The groups are shells around one centre, one inside the other: the same stretched ball of 8 dimensions in 6 sizes.
(in the rows, 128 means zero)
Some rows, each with its group after it:
[131 174 119 148  86  96 186  42 123 136 109 184 145 118  60 115  98] -> K926
[161 142 152 124 115 120 139 124 101 114  99 141 169 134  84 112 107] -> K73
[158 185 140 143 107 139 121  88 114 122 102 116 177 121 108 132 114] -> K821
[141 167 133 149  85 130 147  89 110 130 112 134 166 124 104 128 110] -> K218
[182 157 155 134 121 141  97 127 100 109 101 112 171 133 107 113 131] -> K549
[124 188 169 103 129  78 124 122 144 155  37  45 189 162  87 109  72] -> K926
[151 176 136 163  71 127 146  76  96 119 129 144 151  69  93 129 127] -> K821
[157 170 152  99 145 118 108 120 134 147  65  85 189 197  99 105  99] -> K549
[145 167 146 134  91 101 147 100 118 142  92 114 157 131  84 107 108] -> K73
[159 147 164 123 123 136 102 159 109 117  77  77 193 169 123 119 103] -> K73
[143 188 147 140 104  96 129  82 128 135  80 103 159 124  84 110 106] -> K174
[148 177 155 125  89 127 119 129 114 154  92  60 180 134 119 121 114] -> K73
[138 177 151 126 109 120 128 108 117 136  86  93 185 128 104 128  97] -> K73
[153 171 134 156  97 120 132  87 124 123  91 126 159 157 101 113 112] -> K926
[184 153 164 134 100 148 122 142  82 100 116 117 175  86 101 130 124] -> K926
[178 122 145 125 115 153 114 153  99 120 106 127 176 194 120 105 126] -> K926
[171 164 161 125 107 119 116 124 100 126 100 102 164 106  89 109 125] -> K821
[169 153 143 122 121 139 114 126 119 133  90 109 179 192 112 108 115] -> K218
[175 166 138 140 101 133 140  90 106 119 115 151 158 122  85 116 124] -> K218
[146 166 145 111 100 106 139 111 125 168  88  95 167 167  92  99 110] -> K73
[166 147 138 115 124 138 118 125 124 144  89 114 179 215 113 102 114] -> K73
[167 173 177 123 122 114 103 145 112 114  67  64 182 122  98 118 103] -> K926
[123 187 141 133  97  93 137  87 141 160  69  82 169 163  98 109  94] -> K549
[157 159 126 150  67 143 147  93  99 142 136 141 154 123 109 118 136] -> K821
[161 145 161 104 125 136  94 164 113 146  79  62 193 193 127 106 114] -> K73
[189 124 139 119 118 150 126 132  95 121 121 160 164 175  98 100 135] -> K926
[159 127 131 133  92 135 166 116 101 125 119 172 162 164  91 112 111] -> K821
[144 167 135 110 116  98 157  83 133 158  85 136 164 173  70  99  97] -> K549
[146 192 148 137  95  91 157  71 121 133  89 125 154  89  61 117 100] -> K926
[175 151 154 123 139 155  86 143 108 112  88  97 193 178 128 120 118] -> K821
[176 157 144 147 114 138 121 111 109 102  98 137 167 149 100 117 117] -> K549
[151 156 132 121 110 126 158  96 120 138  99 149 174 169  87 117  98] -> K926
[165 126 134 142  77 154 139 137  92 131 129 137 165 164 123 114 131] -> K821
[153 176 159 104 163  93 104 108 143 129  43  91 183 189  79  98  88] -> K821
[170 160 135 153 111 135 127  86 105 100 112 161 158 125  92 119 123] -> K218
[160 149 140 151 101 135 134 103  96 102 115 155 162 116  97 122 119] -> K174
[132 189 151 109 139  89 114  95 147 153  49  75 182 179  89 104  87] -> K549
[181 137 149 135 104 165 107 148  88 112 120 118 179 148 128 122 133] -> K174
[176 147 151 124 133 138 107 124 102 109 100 133 174 149  99 111 122] -> K174
[145 195 165 137 113 105 107 109 122 124  68  63 178 106 100 124 100] -> K549
[131 186 145 136 107  87 142  77 133 139  73 109 162 131  77 110  94] -> K218
[126 200 160 133 104 100 116 104 128 142  66  52 183 114 106 127  92] -> K926
[170 154 151 113 119 138 117 140 117 139  86  93 184 188 112 110 111] -> K174
[127 170 154  96 129  92 122 125 145 172  49  57 189 208 100  98  84] -> K926
[184 151 162 105 142 118 112 133 112 120  81 118 172 161  79  97 114] -> K821
[170 156 143 138 100 154 130 116  95 114 119 134 177 123 110 131 120] -> K174
[138 164 127 152  90 111 148  71 114 131 110 153 151 124  88 113 116] -> K73
[151 180 156 119 135  93 127  94 131 126  64 110 171 141  70 107  93] -> K218
[136 177 144 135  94  85 159  74 119 138  93 134 150 101  63 109 102] -> K821
[157 184 161  97 118 106 134 114 124 155  77  81 180 133  79 112  99] -> K926
[161 165 136 150 116 129 131  84 113 102 100 156 164 135  91 121 111] -> K174
[154 159 132 135 117 115 146  77 115 120 102 168 158 140  75 110 109] -> K218
[160 140 135 124  92 141 154 121 104 140 117 143 170 163 102 115 115] -> K174
[141 159 157 106 121 120 121 142 125 149  69  71 195 186 113 114  91] -> K549
[162 164 128 150  93 144 141  86 108 121 119 151 164 136 104 125 121] -> K218
[143 173 145 142  83 111 149  92 107 133 106 122 159  94  87 121 111] -> K174
[148 163 153 103 113 118 138 127 121 154  82  91 186 165  97 114  96] -> K174
[188 150 157 127 134 139 103 134 107 103  88 120 175 162  99 109 119] -> K73
[161 188 151 137 100 120 122  98 119 133  90  93 167 120  97 119 115] -> K549
[138 175 129 152  98 102 152  63 126 127  94 149 152 135  80 113 104] -> K218
[158 167 160 126 103 136 105 143 110 136  88  63 186 144 124 122 114] -> K218
[146 156 131 127 101 128 133 104 121 154 101 119 169 182 109 106 117] -> K174
[173 151 161 101 136 128 112 139 108 130  88 106 183 156  93 107 112] -> K218
[151 165 150 131  87 124 154 111 101 131 109 121 170 101  90 127 106] -> K549
[159 152 157 116 111 111 135 129 109 133  89 111 169 140  85 105 108] -> K549
[134 183 152 138  91  97 150  92 117 132  86 106 165  97  81 123  95] -> K549
[141 189 165 106 133  94 118 116 139 145  48  59 189 158  89 113  82] -> K218
[165 196 164 106 151  99 102  99 133 130  58  83 179 136  74 108 101] -> K926
[166 135 129 149 108 150 124 104  96 107 125 170 162 151 109 115 131] -> K821
[182 148 156 127  95 157 120 143  82 120 127 115 175 106 112 125 133] -> K73
[161 160 132 149  87 123 150  80 102 124 124 163 147 110  82 112 127] -> K174
[146 179 136 139  73 128 152  86 104 147 123 122 163  93  97 128 120] -> K821
[145 163 131 115 121 115 138  94 139 156  79 121 175 210  95 102  99] -> K73
[178 155 167 117 124 121 130 131  98 105  93 126 173 108  75 117 108] -> K821
[152 187 148 132 129  95 135  68 124 115  80 139 161 107  61 114  99] -> K73
[150 168 145 108 113 100 147  94 121 153  92 125 164 139  70 102 107] -> K549
[167 156 137 154 104 138 135  89  96  97 121 168 159 105  91 125 123] -> K174
[150 172 153 111 128  97 120 107 131 147  69  93 170 166  84  97 104] -> K218

New rows. What belongs after each?
[153 171 157 109 112 116 132 131 127 149  71  75 185 172  99 113  94] -> K73
[135 186 129 162  74 101 158  61 126 137  98 132 147 121  85 116 108] -> K821
[155 169 172 114 100 112 118 151 113 145  76  51 181 133 105 113 105] -> K821
[148 151 153 123  99 131 129 139 106 137  96  93 183 147 114 121 106] -> K218
[174 176 156 136 120 108 124  92 108 106  93 134 156  93  67 111 118] -> K821
[170 180 156 128 118 138 111 123 119 123  80  83 186 151 110 126 106] -> K821
[144 187 148 139 106  96 149  74 120 122  86 129 161  96  68 121  96] -> K174
[158 152 133 134 104 145 133 105 106 128 115 141 173 152 109 121 119] -> K218
[138 194 136 146  89 102 153  58 122 138 100 130 155  96  77 121 106] -> K174
[127 172 116 136  81 107 181  52 123 158 116 166 153 133  76 115 105] -> K821
[123 201 154 123 104  83 138  97 149 162  49  54 178 159  91 113  79] -> K821
[160 178 152 116 136  95 137  85 126 123  74 134 165 132  58 106  97] -> K73
[156 194 164 134 126 110 111  99 117 108  73  92 178  94  86 128  99] -> K73
[183 145 130 147  92 164 132 110  93 115 135 159 163 143 112 121 137] -> K549
[148 157 149 110 126 117 115 129 130 150  70  86 184 203 108 102 101] -> K218
[146 173 144 114 127 105 120  95 130 150  79 106 171 165  89 101 108] -> K174
[159 192 151 122 129 104 119  88 134 135  69  99 170 148  80 108 103] -> K174
[157 177 135 149  85 121 148  76 111 129 113 140 153 108  86 119 119] -> K218
[153 156 172  95 125 122 115 163 113 143  70  59 199 160 108 116  94] -> K73
[181 135 148 118 131 144 108 138 103 118 101 131 176 179 106 104 125] -> K174
[154 162 137 113 125 117 122 104 134 155  80 109 173 205  99  97 110] -> K549
[129 191 145 122  99  94 148  83 131 159  80  95 169 127  82 115  95] -> K218
[142 184 169 114 110 106 121 134 124 145  63  48 189 134 102 122  90] -> K174
[178 157 174 120 123 140  89 159  95 111  90  74 186 121 115 120 121] -> K549
[167 155 119 160  66 140 171  66  89 120 153 198 139  88  81 121 137] -> K821
[146 166 128 125  98 109 169  74 122 147 104 157 158 146  71 109 104] -> K174
[151 148 106 169  61 143 171  61  97 128 152 201 140 122  97 120 135] -> K821
[185 142 145 146 112 140 127 108  84  88 126 175 155  99  84 116 133] -> K821
[150 142 138 121 103 142 127 136 116 150  97 103 184 203 126 112 110] -> K73
[157 161 158 117 124 133  92 138 111 137  86  74 186 156 121 113 119] -> K926
[169 137 147 134 111 141 124 134 101 111 103 132 173 160 107 114 116] -> K218
[153 167 130 125  98 127 155  86 118 148 108 140 167 151  89 116 110] -> K174
[176 144 118 156  96 151 153  69  88 100 149 217 147 107  83 121 137] -> K821
[187 141 155 126 107 158 114 141  78 110 129 131 173 106 107 122 138] -> K926
[157 179 155 132 113 123  98 120 122 136  78  68 178 152 116 113 116] -> K549
[142 172 139 134 113 127 123  95 119 132  93 114 178 145 107 123 107] -> K73
[174 151 132 135  95 141 146  98 102 129 125 160 157 140  91 112 129] -> K218
[160 158 156 138 109 139 107 142 111 117  84  83 185 160 124 123 108] -> K549
[168 172 138 143 102 127 128  84 109 124 111 139 155 117  89 113 128] -> K174
[163 153 144 149  78 140 131 119  94 124 122 121 161 114 111 120 130] -> K73
[145 132 118 150  73 140 167  94  97 132 138 181 155 144 103 117 123] -> K821
[145 176 166 121 101 114 126 134 112 137  79  65 185 116 103 125  97] -> K174
[168 154 157 102 141 129 100 141 121 139  74  86 188 194 107 102 110] -> K218
[162 179 140 138 120 120 133  73 115 113  99 149 163 113  77 120 111] -> K174
[134 162 144 112 113  94 157 101 130 151  75 119 171 167  76 106  86] -> K73
[162 151 130 154  84 134 157  84  94 110 132 179 150 102  85 121 124] -> K218
[123 180 125 146  86 117 142  77 133 157  93 108 169 165 113 119 104] -> K821
[140 163 138 129  95 129 129 115 122 154  93  92 178 174 120 116 109] -> K174
[142 177 136 123  82 110 150  90 123 171 103 105 161 141  92 107 115] -> K821
[183 167 170 108 147 137  97 136 103 107  84  98 191 123  94 123 111] -> K821
[169 132 120 157  88 143 157  89  97 108 134 200 146 147  91 111 129] -> K73
[182 159 159 141 120 126 123 114  96  87  99 142 164  97  79 120 116] -> K821
[172 159 159 124  94 146 119 146  98 133 105  84 181 130 117 124 121] -> K549
[146 182 149 137 114  98 131  90 131 127  70 106 166 142  83 111  96] -> K218
[131 188 151 123 109  98 120 103 137 157  65  64 177 157 102 110  97] -> K218
[152 180 143 152  96 112 133  85 117 120  94 120 158 114  90 118 112] -> K218
[148 171 135 140 114 110 143  80 129 123  83 140 163 159  83 112  98] -> K218
[136 193 160 111 109  98 121 109 128 161  71  56 180 126  94 115  99] -> K549
[155 190 135 153  81 123 150  71 117 131 107 128 157 107  90 126 114] -> K821
[159 136 140 125 114 133 129 130 113 131  96 129 174 193 108 105 112] -> K174
[177 142 153 105 125 134 121 135 101 132 103 124 175 155  93 105 121] -> K174
[139 155 149 117 107  92 152 108 120 144  83 123 163 148  74 101  97] -> K821
[170 150 148 130 100 154 127 133  95 120 115 119 181 134 115 129 119] -> K218
